The rows are grouped in 4 ways, from coarse to fine. Each group lies inside one group of the grouping before and may be the whole of it. The rows also spread widely along 13 directions, which tell nothing about the answers.
(in the rows, 128 means zero)
Some rows, each with its group in each grouping after it:
[ 96 122 154  90 156 202 150 123 138 124 111 147  97 121 187 111 134 114
 180 101 157  88 117  79 119 119 117 114 112 147 112  97 153  59  82 187
 150 142 124] | zupi Z_46 Z_876 Fava
[121 135 132  89 151  40  85 113  99 127 117 195 113  90 129 141 153 122
 106  92  71  92 119 112 132 162 140 109 158 138 153 152  49 123 172 127
  95  94 120] | zupi Z_46 Z_434 zuk
[141 135 108 160 150 106 137  90 127 112 156 168 142 149 102 118 147  88
 153 111 133 155 112 107 116 103 108 176  89  67 144 161 110  86 190 165
 156 159  80] | Magib Z_418 Z_425 Nazof
[121 176 150 156 108 166 137 124 131 122 127 104 119 114  96 156  91  93
 181 139 124 151 144 122 120 116  80 122 146 140 161 113 132 127 144 121
 188 169 136] | Magib Z_418 Z_425 dila
[102 125 141  80 124  88 121 173 137 174 125 133  75 108 153 145 147 133
 125  82 120 127 160 130 145 192 158 179 144 113 124 110  99 131 127 118
 129 118 108] | zupi Z_392 Z_969 Sebeg
[133  99 104 133 155 116 158 149  98 150 153 100 114 140 136 147 189  98
 134 112 130 134 172 134 149 154 139 150 152 156  99 109 103 167 117  83
 171 105 119] | zupi Z_241 Z_177 sokiv
[124 113 106 153 161 151 165 150  62  94 104 123 116 127 109 155 130  83
 186  99 134 112  97 144 144 121  93  22 159 200 132  72 155 118  83  75
 174 118 147] | Magib Z_553 Z_622 Vir
[114 127 118 162 114 101 127 119 103 115 159 124 115  98 116 162 119 110
 116 162 105 137 171 122 142 133 110  97 173 199 174 129  58 179 157 102
 149 134 150] | Magib Z_553 Z_729 gupav
[135 116 105 141 121 144 138 106 143 165 145  71 156 156 214 125 160 135
  82 174 184 123 181 129 148 116 165 112 142 148 109 123 136 158 118 134
 155 118 142] | zupi Z_392 Z_914 sigin
[113  80 138 139 136 129 141 160  90  62 129 196  71  79 122  96  94 131
 147 102 141 113  97 100 124 134 114 101 104 180 146 102 119 124  99 150
  63 139 131] | zupi Z_241 Z_551 Lelus
[118 137 100 110 119 162 182 126 174 138 114 200 104 137 103 118 150 107
 115 150 130 171 114 147 111 127 132 161  97  76  86 115 147  98 150 158
 133 153  89] | Magib Z_553 Z_622 supab
[119  29 110 144 174 163 152 115 135 123 191  96 109 114 172 114 173 136
 135 142 164 139 154 109 149 112 118 188 109 220 150  79 107 119 118 165
 206 142 124] | zupi Z_46 Z_434 Nolug
[ 99 201 157 155  62 117 107 146 129 101 119 124 123 101 102 149  54 139
 136 159  92 143 134 130 118 131 112  79 167 126 167 157 111 163 145 114
  87 151 163] | Magib Z_418 Z_425 Nazof
[145 167 206 111 100 136  50 126 159 128 122  80 171  79  91 156  88 170
 127 143  99 149 101 125 111 130 107 171 132 126 166 153 131 137 153 147
 142 137 154] | zupi Z_241 Z_177 sokiv
[ 94 166 140  92 115 203 170 146 179 130  85 179 129 134 126 113 118 129
 130 154 107 156  70 146 105 124 144 115 102  87  72 123 192  75 102 176
 102 148 117] | zupi Z_392 Z_969 Sebeg
[174 142  96 146 139 151 141  95 118 151 102  89 180 176 152 139 172  91
 114 129 200 117 122 139 133  83 121  70 131 103 108 114 182 115 118 105
 186 120 123] | Magib Z_553 Z_729 gupav
[ 70 128 115 122  98 102 104 139 165 154 154  86 155 146 174 152 161 191
  62 180 111 147 143 141 144 123 167 138 175 134 139 162  89 145 126 152
 114 109 159] | Magib Z_553 Z_622 Vir
[144  92 141 151 157 161 124 108 122  61 132 174 155  95  93 102  94 131
 145 140 122 154  32 127 116  88 100 114  79 166 151 118 166  82 139 179
 119 157 125] | zupi Z_392 Z_969 Sebeg
[188 133 144 155 111  57  70 120 118 135 151  83 170 118 119 131 114 147
 109 118 153 148 138 136 138 134 133 162 125  98 162 156 121 168 173 104
 124 128 121] | zupi Z_392 Z_914 sigin
[153 146 144 103  90 116  79 104 153 172 114  84 146 115 193 147 141 141
  55 152 193  99 190 111 135 123 143 121 151 124 144 135 107 171 137 128
 133 115 146] | Magib Z_553 Z_729 gupav
[164 111 145  73 162 168 145 124 126 176 116 123 119 124 187 118 173  99
 136 107 164  95 174 112 122 177 176 166  84 117  50 122 135 145 125 138
 153 105  90] | zupi Z_241 Z_177 sokiv
[150 140 106 110 128 152 157 118 132 119  71 174 117 118 108 129 157  89
  88 136 150 123 103 145 129  92  88  65 159 136 112  73 163 119 100  98
 132 122 140] | zupi Z_46 Z_434 Nolug
[117  77 186  93 138 148 116 164 119  97 160 154  90  59 136 109 114 150
 142 116 116 120 143  86 113 177 144 203  82 171 117 141  82 158 118 174
  71 130 118] | zupi Z_241 Z_551 Lelus
[153  99 117 107 166 168 158 129 123 148 115 102 121 133 149 134 188  96
 137 106 168 114 142 130 138 122 113 129 129 155  98  72 159 120  92 105
 193 116 119] | zupi Z_46 Z_434 zuk
[145 226 115 156  85 107 149 119 133 150 111 110 149 174 101 150 138  89
 126 139 120 147 155 140 128 110 105  93 183  55 115 150 142 147 139  70
 139 137 134] | zupi Z_46 Z_876 Fava
[135  58  95 124 154 111 110 110 165 108 144 166 159 112  95 119 188 165
  37 159 126 179  59 156 136  77 116 183 125 145 145 112 121 105 154 165
 129 120 128] | zupi Z_241 Z_177 sokiv
[139 103 142  85 116 129 117 150 145 114 108 178 122  88 126 108 143 156
  55 145 136 131 110 134 116 139 153 147 113 124  96 134 123 160 118 146
  42 108 129] | zupi Z_241 Z_551 Lelus
[158 115 148 141 119 172 136 114 153 133 168  95 157 121 128 127 127 128
 130 172 149 160 159 125 113 132 141 190  79 127 107 150 128 163 159 151
 155 151 106] | Magib Z_553 Z_729 gupav
[121 194 164 103  93 147 116 106 147 139  98 147 106  86 127 152 110 104
 116 160 101 112 167 105 118 133  94  99 174 149 148 121  94 145 139 126
 140 140 153] | zupi Z_46 Z_434 Nolug
[128 191 163 150  92 102 123 132 105 100 125 175  96 124 119 116  69 101
 191  89 140 114 140  72 107 140 104 118 104  58 147 166 116 109 142 149
  87 170 102] | Magib Z_553 Z_622 Vir

New rows, each followed by its group in each grouping:
[156 118 135  97 134 140 106  91 168 133 106 158 131 100 127 121 155 124
  80 132 166 129 109 118 124  88  94 155 130 124 150  95 135  99 145 157
 147 138 127] | zupi Z_46 Z_876 Fava
[156 173 137 104 136 173 150 102 149 145 101 132 143 156 133 131 185  73
 123 116 169 117 137  96 117  85  86 137 141  71  91 123 157  98 102 132
 158 136 116] | zupi Z_46 Z_876 Fava
[ 63 101 123 132 165 208 187 157  99  86 133 143 102 111 119 149 147 102
 168 154  73 130 103 124 137 123 104  67 167 245 105  86 121 119  67 129
 158 120 163] | zupi Z_241 Z_177 sokiv
[164 156 183 111 150 142 110 151  52  93 110 108 158  81  89 160 102  84
 190 103  76  95 126 126 112 180 135  74 130 171  92 163 111 193 125  69
 104  98 132] | Magib Z_418 Z_425 Nazof
[182 142 142 120 153 164 142  95 101 140 120 122 143 113 138 135 132  65
 163 124 148 105 168 118 114 150 137 121  94 134  92 134 125 160 164 115
 171 128  97] | Magib Z_418 Z_425 Nazof
[ 96 220 172 135  81 147 131 140 129 123 103 123 103 132 158 126  65 123
 192 116 123  97 146  88 111 140 116  66 142  95 137 143 148 106  98 138
 108 158 143] | zupi Z_46 Z_434 zuk
[ 88 136 104 147 130 190 153 104 154 148 117  97 138 148 178 137 140 133
 129 171 156 131 118 133 134  89 120  77 149 173 149  90 163  83 109 165
 203 138 160] | zupi Z_241 Z_551 Lelus
[169  73 126 125 134 132 113 128 151 145 122 120 123  90 127 116 113 161
 117 126 170 156 103 171 133 138 140 159  92 155 150  69 167 127 164 132
 176 134 113] | zupi Z_241 Z_177 sokiv
[ 74 156 146 176 124 123 151 176  82 106 176  71 125 171 163 134 110 124
 209 103 104 125 148  90 140 148 142 110 142 128 120 174 121 131  75 122
 112 140 138] | zupi Z_392 Z_969 Sebeg
[ 77 123 131  94 157 184 159 130 142 141 119 160 123 125 165 124 134 140
 160 144  82 124  93 135 115 159 175 109 107 155  82 127 139  83 126 183
 143 118 120] | zupi Z_241 Z_177 sokiv
[122 136 167 110 116 136  91 126 115  84  97 176 116  53  96 146  74 130
 127 135 104 112  84 118 115 127  98  65 143 189 171 115 108 128 135 139
 101 134 153] | Magib Z_553 Z_729 gupav
[114  83 145 121 133 189 150 157 130  97 129 141 104 109 147 109 113 138
 154 117 175 122 102 109 120 118 122 123  89 156 115  96 163 105  80 163
 115 146 121] | Magib Z_553 Z_729 gupav
[171 107 144 165  99  49  73 131 123  98 158 109 124 100 108 116 100 161
 107  99 176 143 131 113 138 105  95 170 134 113 202 126 112 153 153 111
 102 151 134] | zupi Z_46 Z_876 Fava
[119 149 160 144 119 173 149 141 108 119 140 112 118 110 128 139  76 112
 204 134 114 127 145 119 114 163 135 102 106 157 120 135 131 142 131 129
 149 150 121] | Magib Z_553 Z_729 gupav
[131 145 125 118 117 109 107  83 144 160 143 135 170 121 173 130 141 147
  69 200  89 129 160 138 122 154 195 126 130 138 103 185  76 177 197 152
 113 105 131] | zupi Z_241 Z_177 sokiv
[131 163 162 102 131 179 148 177 118 114  85 135 136 113  68 142 117 116
 172 108  93 143  71 155 105 152 120 109 120 114  81 118 185 119  90 106
 116 119 128] | zupi Z_241 Z_551 Lelus
[104 181 177 124 108 100  65 145 105 135 110  83 133  94 117 182  73 143
 183  95  96 108 111 122 130 156 111  75 172 155 193 135 109 115 138 109
 163 126 157] | Magib Z_553 Z_729 gupav
[158 152 128 139 141  93  69 108 135 157 122  50 199 128  85 186 154 134
 113 124 115 162  90 171 147 105  91 130 186 138 186 115 142 113 161  92
 226 113 152] | zupi Z_392 Z_914 sigin
[ 23 139 100  67 141 178 187 156 172 149 103 181 101 148 155 142 195 138
 102 157  59 133  98 143 130 135 152 103 178 145  73 111 119  72  75 166
 120 103 141] | zupi Z_46 Z_434 Nolug
[194 134 172 109 126 111  64  64 142 118 135 169 174  65 119 116 104 129
  80 170 115 135 130 110 107 137 138 170  86 127 139 179  85 163 217 173
  99 135 111] | zupi Z_392 Z_914 sigin
[165 135 126 152 111 167 134  59 173 121 133 147 142 104 118 116 117 110
  92 196 157 158 140 124 118  75  86 144 120 148 160 105 129 133 181 159
 174 172 132] | zupi Z_46 Z_876 Fava
[ 55  90 112  85 136 170 143 162 171 136 122 133 128 138 172 124 162 179
  96 145 125 142  85 149 129 120 171 134 131 142  96 116 147  90  91 181
 105 112 138] | Magib Z_418 Z_425 dila
[168 161 146 116 123 149 109  97 117 119 106 112 168 135 139 149 182  78
  76 147 174  98 161  82 125  77  86 101 159 115 108 150 117 160  96 115
 121 116 146] | Magib Z_553 Z_622 Vir
[115 116 160  90 159 156 132 162 104  94 107 176 121 101  93 134 128 114
 174  82 102 116  64 116 109 150 122 114 101 130  97 132 139  92  98 143
  98 119 108] | Magib Z_553 Z_729 gupav
[114 126 121 117 119  78 101 122 104 139 111 157  99  98 182 129 114 139
 101 124 132  91 148 119 142 155 158  64 160 168 153 120  87 147 146 123
 105 105 146] | zupi Z_241 Z_177 sokiv
[119  94  87 125 141 103 142 175 127 109 103 163 144 125  48 146 146 155
 114 106  99 182  16 214 133 124 130  97 138 125 122  91 174  96 125  92
 120 106 120] | Magib Z_553 Z_729 gupav
[163  91 127 131 152  75  93  95 125 115 176 132 167 101  99 133 171 135
  80 149  97 153 132 128 134 121 127 196 132 148 148 163  58 165 193 128
 127 116 121] | zupi Z_46 Z_876 Fava
[119 212 166 158  97 133 123 119 118 113 114 151 119 120 108 127  50 112
 205 118 103 132 111 103 100 143 111  97 108  87 157 160 141  94 159 156
 127 170 122] | zupi Z_241 Z_551 Lelus
[148 108 163 147 158 145 149 186  59 102 154  81 137 114 109 130  87 123
 238  88  98 134 113 146 126 199 161 117  91 165  84 137 157 164 105  84
 126 117 113] | zupi Z_392 Z_914 sigin
[ 77  97 137 110 155 156 143 131 166 124 157 159  99 103 126 123 137 149
 162 129  88 154 100 119 122 138 121 188 107 156 148 108 110  65 141 194
 169 151 110] | zupi Z_46 Z_434 zuk
[119  97 112  93 147 106 128 181 101 148 107 108 135 117 132 151 159 158
 107 113  92 127 101 192 148 181 186  85 162 172  84 104 138 165 108  69
 117  66 142] | zupi Z_241 Z_177 sokiv
[141 134 109 113 150 147 130  92 148 131 106 133 150 155 139 134 205  95
  83 120 178 117 109 105 138  51  75 118 167 111 132 100 147  80  99 137
 167 125 139] | zupi Z_46 Z_876 Fava
[131 111 157 164 125 136 114 124 132 100 188  80 169 113 118 122  97 170
 158 164  96 163 119 130 122 129 139 170 106 162 146 164 116 152 159 149
 131 148 138] | zupi Z_46 Z_876 Fava
[103  98 116 171 165 173 182 108  84  66 165 183 114 137 155  95 130  92
 173 149 115 115 120  76 120 110 125  87  96 181 102 146 107 113 112 176
 111 146 121] | zupi Z_241 Z_177 sokiv
[171  38  96 198 156 134 145 118 100 102 187  76 165 133 138 108 119 152
 154 151 175 163 116 160 140 119 151 137  70 185 142 110 154 152 158 125
 176 142 114] | Magib Z_553 Z_622 Vir
[115 147 162  82 133 175 107 110 168 145 118 119 137 123 144 149 165 117
 118 131 147 122 134  88 119 106 100 173 128 110 126 131 122  89 116 183
 167 139 127] | Magib Z_553 Z_622 supab
[142 172 152  98 136 184 141 126 117 136  66 141 134 133 150 124 116 101
 166 106 147  93  96 121 109 133 131  60 114 109  82 113 191  93  96 134
 138 121 126] | zupi Z_241 Z_177 sokiv
[106 138 105 107 157 128 162 153 105 110  94 185  96 156 111 135 178  77
 155  59 147 112  86 105 130 108  92  94 140  85 106 103 151  57  76 127
 128 125 108] | Magib Z_553 Z_622 supab
[127  43 166  81 175 167 100 124 106  89 120 170 109  51 170 109 110 148
 144 109 151  81  91  96 120 145 140 110  78 224 136  97 115 107 114 189
 113 118 128] | Magib Z_553 Z_622 Vir
[138 168 149 105 106 171 117 159 164 155  91  64 186 159 113 152 138 155
 132 122 153 150  75 167 116 114 132 121 128  67  93 128 217 103  90 115
 148 121 132] | Magib Z_553 Z_729 gupav
[ 88  97 139 157 123  82  84 124 124 107 189 100 134 114 178 126 118 176
 110 144 127 132 141  91 148 121 136 149 147 172 190 159  69 132 135 175
 109 133 152] | zupi Z_392 Z_914 sigin
[132 133 174 104 125 182 124 158 108 100 110 122 159  90 112 136  85 143
 158 145  92 121  90 146 104 163 159  77 103 166  82 149 154 160 108 123
  88 112 141] | Magib Z_553 Z_729 gupav
[113 160 116 109 107  66 118 154 135 147 103 179 106 112  85 148 128 138
 106 115  74 155 104 169 129 165 143 123 164  96 131 128 108 132 166 100
 108 113 120] | zupi Z_241 Z_177 sokiv
[ 59 143  90 111 136 152 175 116 188 161 134 158 110 166 146 136 190 125
 115 148 108 159 116 129 133 100 119 158 161 102 123 112 121  53 127 177
 178 141 122] | zupi Z_46 Z_876 Fava
[123 175 136  96 104 108 124 115 168 130 116 187 122 117  90 137 161 112
  75 143  98 149 127 115 118 111 100 165 162  76 124 149  92 125 151 139
  95 135 123] | zupi Z_46 Z_876 Fava
[121 128 161 103 134 165 105 136 157 145 127  82 142 118 136 147 161 140
 118 127 150 135 124 112 127 112 104 177 137 133 138 116 139 110 102 153
 168 127 143] | zupi Z_241 Z_551 Lelus
[ 55 165  90 113 126 119 163 146 153 173 110 156  78 156 139 154 154 107
 159  93 111 141 127 141 137 143 128 124 166  89 141  99 120  57 139 142
 187 137 108] | Magib Z_418 Z_425 Nazof
[137  60 149  62 193 125  92 149  91 133  93 144 111  82 165 127 153 140
 147  52 146  73  78 125 135 166 154 107 111 183 118  80 139  93 103 136
 140  81 120] | zupi Z_241 Z_177 sokiv
[112 106 101 146 137 122 160 155 129  84 140 175 135 147  69 123 160 128
 121 124 112 176  63 146 125  98 105 144 120  97 113 134 141  98 113 136
  98 137 111] | Magib Z_553 Z_622 Vir
[ 72  69 159 102 150 167 154 181 128  92 148 161  58  83 149 102 107 155
 190  91 115 118 106  99 124 160 130 155  95 184 128  88 125  90  77 175
 106 144 119] | zupi Z_46 Z_434 zuk
[102 202 145  97  92 168 155 147 143 158  73 131 104 122 155 148 102 107
 135 145 115 118 148 139 126 158 144  59 163 127  97 109 158 138 100 109
 126 130 146] | zupi Z_392 Z_969 Sebeg
[ 99 128 116 104 140 174 146 123 172 133 109 137 136 135 121 148 188 111
  79 153 132 156  96 130 139  75  86 139 167 139 127  93 148  83  92 154
 168 135 146] | zupi Z_392 Z_969 Sebeg
[143  77  75 144 170 159 175  90 130 157 146 128 144 154 184 107 171 118
 123 161 152 138 136 154 136 132 181 123  90 160  87 105 144 119 161 150
 193 118 101] | zupi Z_241 Z_177 sokiv
[ 43 211 167  86 109 136  99 145 143 145 102 115 151 121 149 175 111 153
 134 153  26 119  99 130 127 157 155  69 194 146 129 174 104 104 113 151
 113 109 173] | zupi Z_392 Z_969 Sebeg
[118 176 133 123 138 146 137 140  90 144 110  69 170 165 151 166 148 104
 168 123 106 102 134 135 131 149 153  48 159 133  85 155 144 139  98  91
 155  97 145] | Magib Z_553 Z_622 supab
[ 83 146 152  97 105 117 120 207 155 142 116 100  90 134 109 154 152 146
 137  67 142 149 114 123 144 133  91 178 180  80 138  94 154  92  53 114
 124 130 136] | zupi Z_392 Z_914 sigin
[ 83 145  91 184 118 116 167 140  98 109 130 148 104 178 165 114  98 120
 189  99 160 118 104 113 132 112 133  42 125 107 146 124 157  71 106 143
 126 152 120] | Magib Z_553 Z_729 gupav
[103 169 152  67  94 119 122 166 128 162  90 138  81 105 157 157 141 115
 107 112 129  94 188 113 130 179 144 107 174 117 102 125  92 166  99 101
  96 105 137] | Magib Z_553 Z_622 Vir
[171 149 127 127 120 175 152 126 120 136  90 102 156 141 158 124 133  98
 109 150 174 118 136 145 128 117 142  66 125 130  76 112 191 159  92  96
 125 121 137] | zupi Z_392 Z_969 Sebeg
[136  90  85 107 144  94 157 149 139 136 118 190  99  98  68 143 176 107
  73 127 100 181 106 184 146 143 123 161 150 145 120  79 112 141 155  92
 139 118 106] | zupi Z_392 Z_969 Sebeg
[123 136 149 126 174 143 130 143  71 114 134  80 139 132 127 171 178  65
 165  87 118 101 141  89 150 120  82 103 179 182 126 121 109 132  69  90
 176 111 149] | zupi Z_392 Z_969 Sebeg
[151  94 130 124 119 134 107  95 145 119 111 172  97  74 157 105 107 136
  85 143 192 116 130 111 125 107 111 122 108 168 177  82 125 121 154 171
 133 148 134] | zupi Z_241 Z_551 Lelus
[ 74  72  98 130 159 115 155 139 118 139 159 165  74 115 158 131 127 136
 174 104 116 131 124 133 140 169 159 131 112 178 153  97  89  85 158 162
 175 135 100] | Magib Z_553 Z_729 gupav
[174 105 138  85 143 176 140 116 146 163 113 124 145  95 138 130 158 120
  92 167 134 135 153 157 120 159 167 156 103 158  67 111 136 178 152 120
 154 106 113] | zupi Z_241 Z_177 sokiv
[ 85  94 169 138 150 178 157 185 112  62 173 123 117 122 120 102 115 151
 206 107  96 137  90  93 114 135 121 160  89 151 100 145 143 107  61 166
  85 147 125] | zupi Z_46 Z_434 zuk
[115 117 139 121 114  85 126 162  88 112 133 163  68  82 126 139 107 116
 141 101 118 110 168 112 137 179 132 113 146 161 142 123  69 174 131 101
  88 122 124] | Magib Z_553 Z_622 Vir
[ 99 158 141  85 158 180 139 144 111 142  84 109 142 140 148 164 176  98
 143 113 105  94 106 120 131 127 117  62 179 158  85 111 148 104  64 113
 161  92 155] | zupi Z_241 Z_177 sokiv
[105 108 157  75 129 105 110 209 137 138 104 139  78  93  98 139 129 164
 150  50 116 140  87 149 132 179 133 179 133 107 124  88 146 103  97 115
 113 113 115] | zupi Z_241 Z_177 sokiv
[147 131 113 135  97  91 106 126 139 131 136 118 157 102  88 166 148 137
  43 184 108 163 146 167 139 123 126 123 177 155 143 139  83 206 165  81
 117 110 150] | Magib Z_553 Z_729 gupav
[122 148 119 124 141 172 156 112 102 116  98 141 151 150 191 115 140  96
 120 150 146  89 118 109 128 109 152  26 131 150  78 138 160 123  83 140
 100 114 145] | zupi Z_392 Z_969 Sebeg
[116 141 124 139  88 132  99  92 189 138 141 114 141 114 130 146 143 139
  48 194 156 166 158 120 133  68  89 172 165 130 183 125  94 140 165 162
 155 156 152] | Magib Z_418 Z_425 dila
